The rows of a group lie close to one hidden flat surface of 9 dimensions, which may be shifted away from zero. Surfaces can cross.
In the rows, 128 means zero.
Some rows, each with its group after it:
[138 127 173 116 125 151 154 130 119 145  94 106 182 137]  Z_798
[ 95 165 126 130 128  59 146 145  82 136 141 142 101 167]  Z_704
[107 126 126 179  73 174 102 152  84 114  99 172 119 169]  Z_387
[129 161  86 155 124 160 167 115 130 113  94 156  98  31]  Z_755
[148  92 119 147 115 150 148  58  24 107 142 139  98 135]  Z_163
[156  98 173 151 115 151 119 107 142 123 140 101 162 124]  Z_798
[ 78 178 115  31  86 117 123 159  69 190 108  95 128 110]  Z_704
[168 185 101  61 131 145 147 180 170 167 104  98 130 162]  Z_464
[116 164 130  85  77 133 130 131 131  96 139 139  96  78]  Z_163
[162 101 113  85  94 170 132 137 112 134 130 130 129 167]  Z_464
[122  96 144 139  73 164 106 129 113 142 143 104 102 118]  Z_464
[128 140 136  97 146 109  85 125 149 133 138 102 155 118]  Z_464
[136 126 144 134  91 168  80  92 109 129 155 102 155 141]  Z_464
[148 101 143 127 161 134 177 143 198 113 122 140 153 161]  Z_464
[141 151  93 185 141 111 148 137  99 137  98 129  57  77]  Z_755
[127 153 130 140 102 137  82  96  46 134 132  95  95 138]  Z_163
[155 110 117 105 122  84  72 140 120 104 157 135  85 115]  Z_704
[174 100 113 133 135 126 111 126 144  99 130 160 154  85]  Z_798
[ 50  92 135 158 206  74 182 164 127 154  83 154 104 171]  Z_798
[ 81 182 118 140 122 100 108 172 161 150 120 117  99  95]  Z_163
[ 94 138 146  95 126 106 136 123 121 113 134 151 165 135]  Z_387
[130 100 135 156 126 166 100  69  86 124 147 121 158 149]  Z_163
[144  83 154 129 137 117 109 102 161  98 159 112 116  60]  Z_387
[ 90 143 155  99 137   4 110 183 138 143 168 122 124 151]  Z_163
[ 87 127 160 166 110 143 146 147 178 117 145 132 112 184]  Z_704
[ 94 143 169 147  77 164 120 123  91 126 114 137 175 164]  Z_387
[120 161 123 110 145 114 131 126  67 163  98 116 164 149]  Z_704
[144 121 147  87  94 136 125 140 143 133 131  99 116  72]  Z_704
[113 121 163 181 125 142 151 120 138 120 106 140 161  92]  Z_798
[152 121 131 100 126 128 164  90 105 111 140 141 168 110]  Z_704
[144  76 131 126 146 123 115 165 176 136 130 132 136 168]  Z_755
[ 82 154 126 121 127 118 156 146 145 120 110 150 118  84]  Z_387
[ 99 137  67 154 140 152 137  89  99 136 150 143  87 169]  Z_755
[ 96 124 131 148 129 136 143 144 130 109  76 179 157  66]  Z_798
[ 78 202 177 145 137  84 111 173 135 142  79  87  78  89]  Z_163
[110  98 155 205 112 136 142 146 132 112 110 153 102 127]  Z_387
[183 147 116 132  89 160 104 116 133 112 145 107 103  90]  Z_704
[106 114 149 167 142  96 134 106  74 132 132 121 110 140]  Z_163
[126 189 124 115 109 152 148 121 123 123 121 117 105 140]  Z_798
[144 143  91 118 152 168 156 124 126 162  94 126 167 141]  Z_163
[148 122  99 103 139 141  98 127 110 152 132 113 126 177]  Z_798
[160 218  71 150 144 151 165  92 121 122 132 136 125 163]  Z_798
[117 112 108 139 176 135 131 118 185  97 124 169 156 124]  Z_464
[166 137  68 121 114 172 139 147 174 110 114 145  63  42]  Z_755
[169 121 115 100 127 111  70 135 119 116 139 126 112 136]  Z_704
[165 122  91  73 147 176  81 106 129 140 124 130 203 166]  Z_163
[155 148  97 137 154 126 150 118 134 119 129 142 126 144]  Z_798
[128 133  88 123 116 164 153 154 133 142 107 149 104 149]  Z_464
[190 189  63 100 116 165  95 107 118 168 160  82 124 164]  Z_387
[115 128 110  91 151 105  74 113 101 121 121 136 143  83]  Z_464
[188 147 109 115  90 182 128 139 161 112 125 121  97 103]  Z_464
[144 173 110 124  95 131 111 112  80 141 135 109 112  97]  Z_704
[ 95 100 174 189 113 115 137 137 135 104 129 147 118 122]  Z_387
[146  90 161  86 128 109 152 172 170 104 104 133 101  83]  Z_798
[175 163 117 137 132 103 139 152 176  90 137 143  84 120]  Z_464
[152  80 122 124 132 142 139 127 162  86 138 165 123 139]  Z_464
[143 138 120 102 129 138 161 157 148 123  93 143 121  99]  Z_387
[133 106 106  84 138  68 118 169 153  97 135 173 102  81]  Z_755
[106 159 198 149  88 107 164 140 153 128 146 104 145 129]  Z_387
[ 93 137 177 148  92  93 141 132 145 116 164 116 116  99]  Z_163
[159 109 156 124 157 110 171 161 142 160 101 106 159 168]  Z_755
[126 129 129 112 177 146 133 120 133 118  72 140 154 125]  Z_163
[133 120 102 103  99 142 106  90 119 108 190 127  93 129]  Z_755
[140 147  79  71 123 131 149 114 116 105 136 158 114  90]  Z_755
[ 77 155 172 142 136  73 163 140  94 122 105 144 137 137]  Z_798
[ 84 120 131 111 154  84 105 156 114 134 124 147 133 203]  Z_704
[179 133 132 149 153  75  81  92  43 131 132 110 147 119]  Z_704
[135 125 141 178 133 133 145  96 104 125 122 123 136 105]  Z_755
[137 133 153 146 140 149 190 154 162 171  98  97 145 155]  Z_755
[ 49 129 207 162 106 135 140 105 107 123 102 117 165  73]  Z_387
[120 157 128  69  66 172  67  96 113 108 167 129 174 133]  Z_387
[164  74 100 130 160 143 127 169 187 122 103 157 117 120]  Z_755

New rows. What belongs after each?
[ 56 156 114 136 132 127 121 111 104 118 135 145  85 177]  Z_798
[101 124 137  92 157  38 115 130 123 125 147 106  81  49]  Z_387
[104 177 143 124  68 114  94 160 105 132 126 103  58  87]  Z_798
[162 154 105 142 133  93 141 163 138 138 122 119  77 101]  Z_798
[114 115 155 169 133 146 134 119 125 139 116 116 152 131]  Z_798
[ 81 159 128 156 136 127 159 120 140 135 120 131 135 108]  Z_387
[135 104 124 126 134  83 104 157 133 123 141 128  76 117]  Z_798
[112 164 143  90  77 106 126 155 165 101 165 141 117 115]  Z_387
[118 112 147 152 171 167 199 138 209 143  96 130 177 145]  Z_464
[184 111 160 165 132  65 109 125 124  94 163 118  99 128]  Z_704
[142 138 128 156 119 160 149 119 126 156 130  93 115 153]  Z_755
[122 128 114 111 150 120 131 130 125 130 117 139 138 129]  Z_163
[144 141 158 194 137  62 131  88  63 117 158 120 134 149]  Z_704
[111 124 156  85 148  95 150 162 110 161 109  97 100 187]  Z_798
[100 125 126 155  92 128  80 122 128 104 159 138  88  94]  Z_387
[167 120 165 179 139 102  84 114 108 125 136  98 133 146]  Z_704
[115 133 188 166 167  94 129 105 155 120 123 100 165  81]  Z_464
[149 131 114 131 142  94 139 126 172 117 177 129 120 143]  Z_387
[115 127  49 120 149 170 164 126 158 129 123 164  84 138]  Z_755
[158 162 137  68 147 144 140 112  78 156  70  99 192  91]  Z_464
[135 123 126 120 154 158  77 103 121 136 117 113 173 153]  Z_163
[128 204  78  48  69 164  88 167 179 139 142 127 138  92]  Z_163
[168 141 124  87 166 122 138 120 140 111 106 141 169 125]  Z_464
[138 128 132 121 130  98 122 122  79 113 124 144 121 134]  Z_464
[107  60 122 106 160 128 176 175 197 136 113 153 116 129]  Z_464
[151 152  91 177 166 169 166 134 130 194  90  93 140 162]  Z_798
[188  98 110 142 115 171 108 123 163 115 136 112  89  75]  Z_387
[147 101 132 143 174 123 128 113 105 127 101 122 118 130]  Z_163
[108  99 134 109 143 126 153 127 151 111 126 155 146 129]  Z_704
[155 157 132 115 133  78 141 135  78 120 131 137 127 190]  Z_464
[138 104  95 131 121  97  85 167  85 118 113 160  57 124]  Z_387
[151 124 129  80 103  97 106 113 103 112 178 120 119 132]  Z_755
[130 100 122 123 102 159  79 108 150  85 162 142 100 110]  Z_798
[146 118 155 109  97 131  96 134 122 122 139 107 118 122]  Z_798
[182 125 133 133 149 137 106 122 119 132 104 110 148 119]  Z_704
[130  77 108 117 138 102 125 106  51  85 136 205 133 190]  Z_464
[146 126 120 130  96 172  65 166 153 159 119 109 155 145]  Z_755
[153 160  78 170 152 105 131 161 102 181  90 126 132 117]  Z_798
[173 127 135 159  94  85  73 101 128  56 190 160 126  73]  Z_798
[123 141 137 188 133 159 152  97 141 145 136 107 158 146]  Z_387
[165 139 136 107 130 127 130 137 157 119 127 115 129 120]  Z_464
[ 66 124 137 177 136 118 137 138 137 125 114 144  86 115]  Z_798
[177 166 153 110 107  92 149 175 131 138 113  87  69  81]  Z_464
[178 121 137 212 172  85 155 103 136 135 155 118 154 149]  Z_798
[151 130  95 128 147 132 139 146 124 138 100 134  98 107]  Z_387
[ 83 156 119 151 138 104 139 117 127 106 151 139  61 160]  Z_798
[107 118 110  87 129 153 116 127 143 119 137 127  79 164]  Z_798
[106 130 149  74 144  77 159 143 137 110 123 155 160 128]  Z_387
[134 103  96 128 138 133 115 154 148 113  99 172 126  73]  Z_798
[195 103 113 144 148 174 173 118 155 127 109 115 106 112]  Z_755
[131  29 171  42 133 126  92 133 155  89 149 136 125 157]  Z_798
[119 137 104 104 156 119 116 134 138 126 108 144 133 102]  Z_464
[117 175 125  87  88 114 124 153 115 127 139 138 140 163]  Z_387
[ 82 166 143 144 131  99 139 114  87 123 128 137 131 164]  Z_798
[140 123 103 140 144 160  71 120 115 136  96 125 140 100]  Z_704
[ 69  93 127  79 140  74 121 187 129  96  87 194  85  83]  Z_798
[149 158 167 122 119 121 160 122 133 129 137  88 113 154]  Z_798
[137 107 151  99 147  78 157 168 123 123  97 134 107  99]  Z_387
[ 74 126 150 136 148  88 145 130 102 125 112 152 150 138]  Z_387
[100 121  99 107 137 124  91 135 134 129 131 143 121 123]  Z_464
[124 135 147 117 110 121  95 142 138 147 134  87 107  90]  Z_464
[146 119 127 178 121 132 133  84  99 114 154 114  88 103]  Z_755
[160 122 147 102 120  75 179 114 111 101 162 137 127 109]  Z_704
[117 107 118 135 154  64  75 134 102 135 152 128 102 149]  Z_163
[172 170 126 155  95 178 130 133 147 161 126  64  87 113]  Z_798
[132 219  87 131 133 154 136 166 184 157  95 103  96  94]  Z_464
[103 105 132 149 146 183 117 142 182 126  98 142 151 159]  Z_704
[109 167 163 131  91 129 113 147 180 140 146  91 145 102]  Z_163
[121 169 151 158  62 181 107 106 132 134 156  97 148 131]  Z_387
[154 142 108  88 130 123 128 125 104 112 109 154 161  86]  Z_755
[112 131 106  36 107 129 166 140 136 113 148 169 142 174]  Z_704
[138 124 163 178  92 107 146 144 118 118 146 116  73 129]  Z_464
[ 88 142  76 127 136 138 164 127 140 131 132 156  96 127]  Z_755
[142 149 115  90 113 162 127 164 174 167 123  91 125 146]  Z_464
[134 163 137 112  98 121 119 147  83 165 117  88 106 124]  Z_464
[129  94 173 187 139 122 134 159 168 124  96 137 158  77]  Z_755
[123 146 115  98 113 117 138 146 145 135 140 132 136 116]  Z_163
[127 121 118 124 127 152  85  87 100 107 130 143 157 103]  Z_464
[128 178  79 109 107 140  72 148 149 135 155 124 101 174]  Z_464
[175  67 122  73 104 155 165 147 112 124 118 147 121 159]  Z_464
[151 134 131 132 115 129 124 125 122 113 134 129 118 130]  Z_464
[143 162 143 110 138 101  92 114 115 125 144 106 164 162]  Z_464
[112 123 132 135  90 172 104 126 133 155 147 103 135 167]  Z_464
[155 153  38 207 198 113 144  98 103 138 108 193 198 139]  Z_798
[139 165 132 165 127 101 129 117 110 129 151 116 117 143]  Z_798
[ 79 146 156 173  95  99 122 127 142 111 176 134 123 147]  Z_387
[ 83 114 127 145 179  70 159 161 108 145  86 163 134 139]  Z_798
[161 113 109 148 117 143  78 115 118 142 148 110 134 132]  Z_798
[209 171 122 188 158  50 135 148  90 128 111 110  72 104]  Z_704
[150 104  93  75 165  80 126 120 138  58 146 205 133 136]  Z_798
[139 150 107  82 160 112 143 144 122 136  98 140 149 143]  Z_464
[151 148 106 119 152 163 161 125 140 145 106 117 129 156]  Z_798
[148  77 184 125 112  44 170 182 118 128 140 113  60 133]  Z_464
[143 100 118  82 138 128  77 115 147 105 155 139 155 140]  Z_464
[ 92  78 165  71 144 143 132 107 141  88 131 150 143 176]  Z_798
